The rows are grouped in 3 ways, from coarse to fine. Each group lies inside one group of the grouping before and may be the whole of it. The rows also spread widely along 7 directions, which tell nothing about the answers.
In the rows, zero is written as 128.
Some rows, each with its group in each grouping after it:
138 140 118 129 143 132 125 114 98 118 159 163 101 136 151 120 119 100 : Ker Z_151 Z_98
130 119 115 147 129 160 183 150 120 110 131 132 131 148 118 107 161 147 : tazov Z_545 Z_294
162 106 94 125 140 133 117 142 124 124 166 159 104 124 170 161 126 113 : Ker Z_541 Z_854
103 169 164 110 141 98 141 119 123 166 126 125 106 138 122 117 135 125 : Ker Z_495 Z_133
121 146 106 128 143 115 108 134 128 143 121 151 81 168 139 116 111 123 : tazov Z_530 Z_274
134 136 135 125 159 143 154 124 66 141 141 153 132 149 151 126 138 114 : tazov Z_246 Z_285
181 97 81 157 133 149 112 142 89 126 114 157 162 129 136 132 150 141 : tob Z_494 Z_663
129 150 138 122 159 120 154 117 86 147 147 145 143 119 140 143 159 129 : tob Z_430 Z_532
131 121 131 126 143 166 187 145 106 107 163 138 115 138 152 121 148 116 : Ker Z_495 Z_923
135 107 134 124 130 143 159 149 119 141 136 129 152 135 126 132 147 147 : tazov Z_893 Z_848
139 147 130 128 150 105 146 141 105 168 114 130 119 138 128 136 148 133 : Ker Z_882 Z_60
143 130 115 133 138 109 89 120 102 163 117 156 128 143 129 132 121 127 : tazov Z_893 Z_799
117 139 128 132 142 145 159 128 103 122 132 142 112 156 125 101 139 125 : tazov Z_545 Z_886
165 109 118 132 129 136 96 116 84 134 140 158 137 123 137 125 117 105 : Ker Z_151 Z_583
130 115 128 127 134 153 131 116 95 108 158 158 136 136 140 116 128 115 : tazov Z_893 Z_673
132 122 121 139 139 151 216 183 140 134 128 113 117 145 129 124 176 158 : Ker Z_495 Z_771
115 146 139 111 141 117 131 129 121 146 142 139 96 140 134 120 121 115 : Ker Z_541 Z_134
143 118 94 121 113 130 86 113 161 80 183 162 120 110 162 147 125 127 : tob Z_494 Z_371
153 127 118 121 135 119 102 110 105 120 164 159 127 110 158 159 126 105 : Ker Z_882 Z_13
148 109 100 135 131 136 125 141 122 128 141 148 120 140 142 138 132 132 : tazov Z_545 Z_646
152 121 100 135 140 133 140 136 121 116 160 150 142 110 153 160 160 143 : tob Z_430 Z_539
149 111 116 125 133 142 146 141 122 119 162 145 124 119 150 148 144 123 : Ker Z_541 Z_854
128 139 99 130 130 131 122 118 137 93 172 164 99 139 162 139 132 121 : tazov Z_246 Z_285
125 102 131 103 126 144 128 152 148 131 152 127 129 129 128 123 127 142 : tob Z_430 Z_532
121 126 159 98 136 131 180 148 134 144 167 118 123 123 139 141 142 130 : Ker Z_151 Z_583
148 91 99 123 132 158 123 153 123 120 154 151 107 148 155 133 113 122 : tazov Z_545 Z_294
127 125 96 129 123 143 109 138 152 99 142 149 100 146 138 101 123 134 : tob Z_494 Z_371
134 132 138 114 102 102 94 102 157 121 164 141 134 99 124 142 129 127 : Ker Z_151 Z_583
148 113 96 109 133 111 70 136 149 137 161 156 106 121 162 163 108 128 : tob Z_430 Z_539
161 132 86 162 124 125 108 124 113 111 117 156 125 130 125 121 149 129 : Ker Z_882 Z_60
123 108 119 101 128 150 128 145 147 106 181 148 98 146 165 136 110 119 : tazov Z_246 Z_285
141 92 132 103 107 139 70 101 132 104 187 162 150 107 147 143 102 112 : tazov Z_893 Z_799

New rows. What belongs after each?
143 118 80 140 135 145 102 142 130 108 139 159 103 144 144 116 125 130 : tob Z_430 Z_539
125 124 124 125 121 138 128 137 138 118 138 136 108 137 119 104 126 124 : Ker Z_541 Z_134
137 109 111 111 118 132 87 117 141 108 172 158 107 130 153 141 104 112 : tazov Z_545 Z_886
167 98 118 121 150 147 162 153 94 141 163 145 137 117 165 168 147 119 : Ker Z_541 Z_854
141 131 89 148 109 118 79 104 142 100 136 163 112 134 125 122 127 127 : tazov Z_545 Z_886
112 144 130 126 133 127 173 125 139 110 168 140 127 128 143 142 158 141 : tazov Z_893 Z_848
113 145 135 100 145 122 141 129 136 128 167 141 109 132 157 138 132 128 : tob Z_494 Z_371
157 118 91 147 137 142 146 149 118 119 144 152 107 139 147 131 138 125 : Ker Z_151 Z_98
150 111 113 132 147 144 148 173 108 160 112 131 102 159 141 119 128 129 : Ker Z_495 Z_133
129 140 136 122 146 135 165 134 104 135 151 142 110 138 141 121 135 116 : Ker Z_151 Z_98
127 115 163 113 149 164 210 137 83 124 164 129 165 129 141 136 160 131 : tazov Z_530 Z_274
124 137 123 130 136 136 167 150 140 125 140 130 102 140 136 121 151 135 : Ker Z_495 Z_771
129 114 110 101 149 149 125 147 124 120 171 153 93 147 176 132 106 112 : tob Z_494 Z_663
133 113 104 118 103 132 69 108 158 84 177 165 111 128 151 132 106 117 : tazov Z_246 Z_285
139 130 126 150 129 152 147 120 96 109 125 145 138 133 117 96 154 125 : Ker Z_495 Z_771
119 151 145 140 128 123 136 126 115 148 95 127 127 144 93 85 147 138 : Ker Z_495 Z_771
122 141 106 131 135 102 124 144 151 150 128 141 97 151 134 138 135 146 : tazov Z_893 Z_673
135 111 101 131 118 141 90 134 139 113 129 152 107 154 128 105 106 127 : tazov Z_530 Z_274
122 112 120 121 103 132 130 146 179 115 141 123 119 136 112 121 137 153 : tazov Z_545 Z_886
143 112 119 122 152 135 125 146 90 164 131 150 122 153 147 134 118 122 : tazov Z_893 Z_799
135 130 109 136 134 141 104 110 106 105 144 160 129 128 131 107 133 121 : tob Z_430 Z_532
127 148 113 127 135 122 107 107 117 114 148 158 119 131 143 122 133 123 : tob Z_494 Z_663
135 115 120 105 152 145 113 137 105 131 163 154 111 136 163 133 110 113 : tob Z_430 Z_539
126 128 113 122 127 136 104 124 130 111 143 151 116 139 137 108 121 127 : tob Z_494 Z_663
118 136 129 125 135 151 149 119 112 99 152 146 131 135 135 103 145 127 : tob Z_494 Z_663
145 103 109 134 105 140 131 156 166 116 134 127 122 129 123 122 142 148 : Ker Z_495 Z_133
137 103 118 115 123 147 120 127 130 106 169 150 119 132 147 135 119 119 : tazov Z_545 Z_886
133 133 128 113 150 115 107 140 104 175 113 139 118 150 136 124 118 130 : tob Z_494 Z_663
133 120 137 115 141 152 146 119 90 114 169 154 139 134 155 134 134 114 : tazov Z_246 Z_285
144 120 112 129 130 134 102 125 111 128 131 151 139 131 134 121 129 130 : tob Z_494 Z_663
134 134 136 119 107 102 94 110 153 132 146 137 131 108 126 140 132 130 : Ker Z_495 Z_133
131 123 123 109 144 128 108 121 109 134 166 161 112 138 164 145 106 109 : tazov Z_893 Z_848
121 116 98 149 117 160 158 144 148 80 148 145 114 149 125 100 149 143 : tazov Z_893 Z_673
127 105 106 106 137 150 117 155 146 116 163 146 92 144 155 122 109 123 : tob Z_430 Z_532
132 137 81 127 135 128 81 121 141 97 158 172 77 146 167 121 105 113 : tob Z_494 Z_371
144 125 114 122 158 154 154 131 87 109 183 164 96 135 190 146 126 92 : Ker Z_495 Z_133
122 124 130 120 125 133 121 145 134 144 110 126 131 147 108 95 131 147 : tob Z_494 Z_663
116 139 120 114 129 144 105 92 121 75 186 169 112 124 160 115 116 103 : tob Z_494 Z_663
137 98 145 103 124 151 125 141 117 133 156 135 126 131 133 113 108 112 : Ker Z_151 Z_583
111 150 151 127 111 112 108 118 135 140 97 121 127 140 77 76 132 137 : Ker Z_882 Z_60
128 134 116 116 134 137 121 116 124 101 180 161 86 134 162 123 111 96 : Ker Z_151 Z_583
136 140 120 114 139 125 94 94 102 108 184 175 93 124 169 133 101 82 : Ker Z_151 Z_583
133 110 101 130 129 159 160 139 139 80 185 155 119 132 164 142 142 129 : tazov Z_893 Z_848
146 125 121 148 119 132 156 134 120 123 126 132 153 115 107 126 170 145 : Ker Z_541 Z_134
143 132 123 139 138 138 157 129 106 121 145 144 131 124 141 133 157 126 : Ker Z_495 Z_771
138 124 130 122 138 133 150 144 114 144 141 136 116 138 133 124 130 124 : Ker Z_151 Z_98
138 118 118 121 144 140 147 145 118 131 149 140 133 127 141 136 147 138 : tob Z_430 Z_532
130 102 128 103 127 149 132 136 134 114 174 142 115 135 151 138 116 119 : tazov Z_545 Z_886
149 103 94 130 136 160 123 139 107 101 164 165 112 148 167 133 120 114 : tazov Z_246 Z_285
126 114 98 112 136 143 140 160 163 111 169 140 92 137 157 137 130 137 : tob Z_430 Z_532
148 86 114 112 115 157 117 148 152 102 172 142 115 122 154 136 117 121 : Ker Z_495 Z_771
104 142 109 130 121 146 130 118 157 73 164 150 100 135 128 92 139 130 : tob Z_430 Z_532
153 98 129 103 128 140 114 127 118 122 186 151 126 111 163 152 111 105 : Ker Z_151 Z_583
121 118 123 117 130 152 152 152 143 113 145 130 122 141 133 108 139 143 : tob Z_494 Z_371
141 115 98 127 127 146 101 123 127 96 159 162 120 130 153 123 122 122 : tob Z_494 Z_663
114 146 98 147 132 142 153 144 148 98 131 139 103 147 119 95 156 150 : tob Z_430 Z_539
151 132 92 136 172 125 179 180 105 173 116 135 109 156 161 156 160 151 : tob Z_494 Z_663
109 143 150 125 131 121 145 127 119 150 117 128 137 145 104 105 142 144 : tazov Z_893 Z_848
125 158 141 133 116 97 118 106 133 142 123 133 132 119 100 114 146 136 : Ker Z_151 Z_583
136 105 132 116 111 123 111 141 147 149 129 126 141 130 112 133 128 149 : tazov Z_545 Z_294
113 150 114 132 129 116 112 124 140 128 121 146 96 158 121 105 121 132 : tazov Z_530 Z_274
121 123 110 116 156 156 172 160 126 115 166 142 95 147 161 127 140 128 : tob Z_430 Z_532
144 98 128 103 145 143 136 155 117 149 155 134 138 124 149 149 131 134 : tob Z_430 Z_532
116 116 117 127 119 141 137 144 152 113 144 138 113 147 124 110 131 141 : tazov Z_893 Z_673
148 98 123 137 102 145 145 147 147 118 123 118 187 110 98 122 172 174 : tob Z_494 Z_663
133 118 123 140 108 143 136 120 132 103 140 138 150 125 109 115 152 144 : tazov Z_545 Z_294
123 124 123 120 113 122 122 135 163 123 142 133 122 135 123 130 131 145 : tazov Z_530 Z_274
121 134 118 122 117 126 102 128 150 118 141 144 86 144 124 97 110 117 : Ker Z_151 Z_583
126 133 112 117 149 121 120 147 129 151 133 141 100 146 140 126 126 134 : tob Z_430 Z_532
123 132 135 124 131 138 177 148 134 126 148 127 113 137 126 115 145 135 : Ker Z_151 Z_98
161 95 98 131 114 143 104 140 142 107 158 150 119 122 153 141 125 123 : Ker Z_495 Z_133
143 149 91 146 127 112 79 98 119 107 146 174 90 132 144 118 117 103 : Ker Z_151 Z_583
151 97 95 133 118 142 112 149 149 114 142 141 138 121 128 131 143 149 : tob Z_430 Z_532
133 110 102 135 111 152 126 133 152 85 153 148 120 139 131 115 131 136 : tazov Z_530 Z_274
132 101 106 131 109 148 126 154 159 114 129 131 111 151 115 107 127 146 : tazov Z_545 Z_886
142 133 84 154 118 120 127 147 155 118 121 141 101 137 119 122 150 144 : Ker Z_541 Z_134
122 131 136 109 137 133 143 120 127 113 176 143 137 110 145 141 148 131 : tob Z_430 Z_532
135 132 141 119 133 119 130 122 109 144 142 139 134 119 127 134 137 121 : Ker Z_541 Z_134
148 103 109 126 130 131 122 141 126 134 150 148 132 131 146 151 132 136 : tazov Z_893 Z_673
145 136 110 138 151 126 160 150 114 146 133 141 106 139 152 144 152 131 : Ker Z_495 Z_771
124 126 122 113 161 161 155 144 91 123 154 150 104 157 164 111 122 112 : tob Z_494 Z_663
141 108 103 142 91 133 89 127 162 100 130 143 143 131 107 113 137 151 : tazov Z_246 Z_285
129 123 115 122 129 148 126 133 125 107 159 151 90 145 144 103 111 106 : Ker Z_151 Z_583
129 119 115 118 123 147 114 129 136 100 166 153 89 140 146 105 106 104 : Ker Z_151 Z_583
174 86 88 152 136 164 133 166 92 137 102 142 157 144 128 116 148 148 : tob Z_494 Z_663
143 125 108 130 128 122 106 140 134 137 131 145 100 139 142 128 123 123 : Ker Z_495 Z_133
126 142 120 136 156 152 197 150 106 119 149 140 97 148 155 121 156 122 : Ker Z_495 Z_771
131 122 120 139 126 142 139 128 117 118 134 145 141 138 122 115 145 139 : tazov Z_893 Z_848
118 127 157 109 121 133 145 133 132 137 143 123 127 129 112 106 130 129 : Ker Z_151 Z_583
109 127 149 116 124 126 162 140 145 139 143 121 140 132 115 127 151 153 : tazov Z_893 Z_673
149 129 126 119 149 125 148 133 105 143 164 146 119 120 170 167 141 114 : Ker Z_495 Z_923
125 134 101 128 136 114 143 145 153 128 156 145 99 141 153 152 142 142 : tazov Z_893 Z_673
131 136 103 135 141 144 141 129 115 104 149 154 118 139 149 118 144 129 : tob Z_494 Z_663
152 114 106 117 136 131 128 142 131 114 174 148 108 119 169 165 129 115 : Ker Z_882 Z_13
118 138 138 114 143 137 166 140 123 129 146 131 130 134 137 122 150 141 : tob Z_494 Z_371
119 121 110 125 85 142 73 70 170 28 212 178 129 100 146 122 116 111 : tazov Z_893 Z_848
127 153 101 145 130 122 138 131 140 105 132 145 93 142 128 112 147 130 : Ker Z_882 Z_60
139 109 112 108 116 117 85 126 155 128 166 149 112 124 150 156 107 126 : tazov Z_545 Z_294
127 104 113 135 113 168 108 131 120 98 129 149 116 158 112 75 111 121 : tazov Z_545 Z_294
107 138 99 122 119 144 130 118 178 56 195 156 91 122 151 120 139 128 : tob Z_430 Z_532
103 123 142 102 137 151 176 143 141 110 181 136 110 142 153 129 130 127 : tazov Z_893 Z_848
139 117 97 121 124 125 91 119 144 107 173 162 98 131 160 149 110 116 : tazov Z_545 Z_646
163 114 109 130 148 120 124 131 92 154 147 154 136 126 159 172 136 125 : tazov Z_545 Z_646
129 96 141 96 124 151 165 153 150 117 188 127 139 123 157 158 140 140 : tazov Z_246 Z_285
131 171 124 148 144 109 104 90 84 134 119 163 112 135 128 108 136 107 : Ker Z_495 Z_771
163 95 109 124 142 136 133 167 106 164 127 138 137 146 149 156 135 142 : tazov Z_246 Z_285
178 87 119 114 114 111 79 141 130 165 139 138 149 106 135 164 117 132 : Ker Z_151 Z_583
134 123 102 119 149 146 142 146 120 115 161 152 104 144 169 134 129 125 : tob Z_494 Z_663
122 115 132 105 145 156 175 157 125 122 165 131 123 138 156 130 141 134 : tob Z_494 Z_663
150 89 103 101 131 136 97 152 150 128 172 146 115 121 164 158 112 129 : tob Z_430 Z_532
135 134 110 122 126 101 80 123 146 143 132 145 121 122 125 136 128 140 : tob Z_430 Z_532
151 116 98 139 130 145 115 135 117 111 145 157 104 138 153 123 124 113 : Ker Z_495 Z_133
145 106 117 147 129 171 178 138 98 100 140 140 152 137 123 114 163 137 : tazov Z_545 Z_886
138 112 138 105 121 126 102 123 134 132 159 142 126 114 136 137 118 116 : Ker Z_541 Z_854
123 134 125 124 120 128 158 118 149 98 174 140 129 116 139 149 158 138 : tazov Z_545 Z_886
138 113 132 120 131 153 137 132 115 114 156 143 122 129 144 121 129 115 : Ker Z_495 Z_771
120 144 112 123 131 122 93 121 135 122 131 152 101 147 133 102 115 126 : tob Z_494 Z_371
121 153 149 111 146 111 163 129 115 152 153 133 111 129 140 138 141 122 : Ker Z_151 Z_583
128 118 123 124 127 150 156 132 132 98 164 142 130 133 143 131 142 132 : tazov Z_530 Z_274
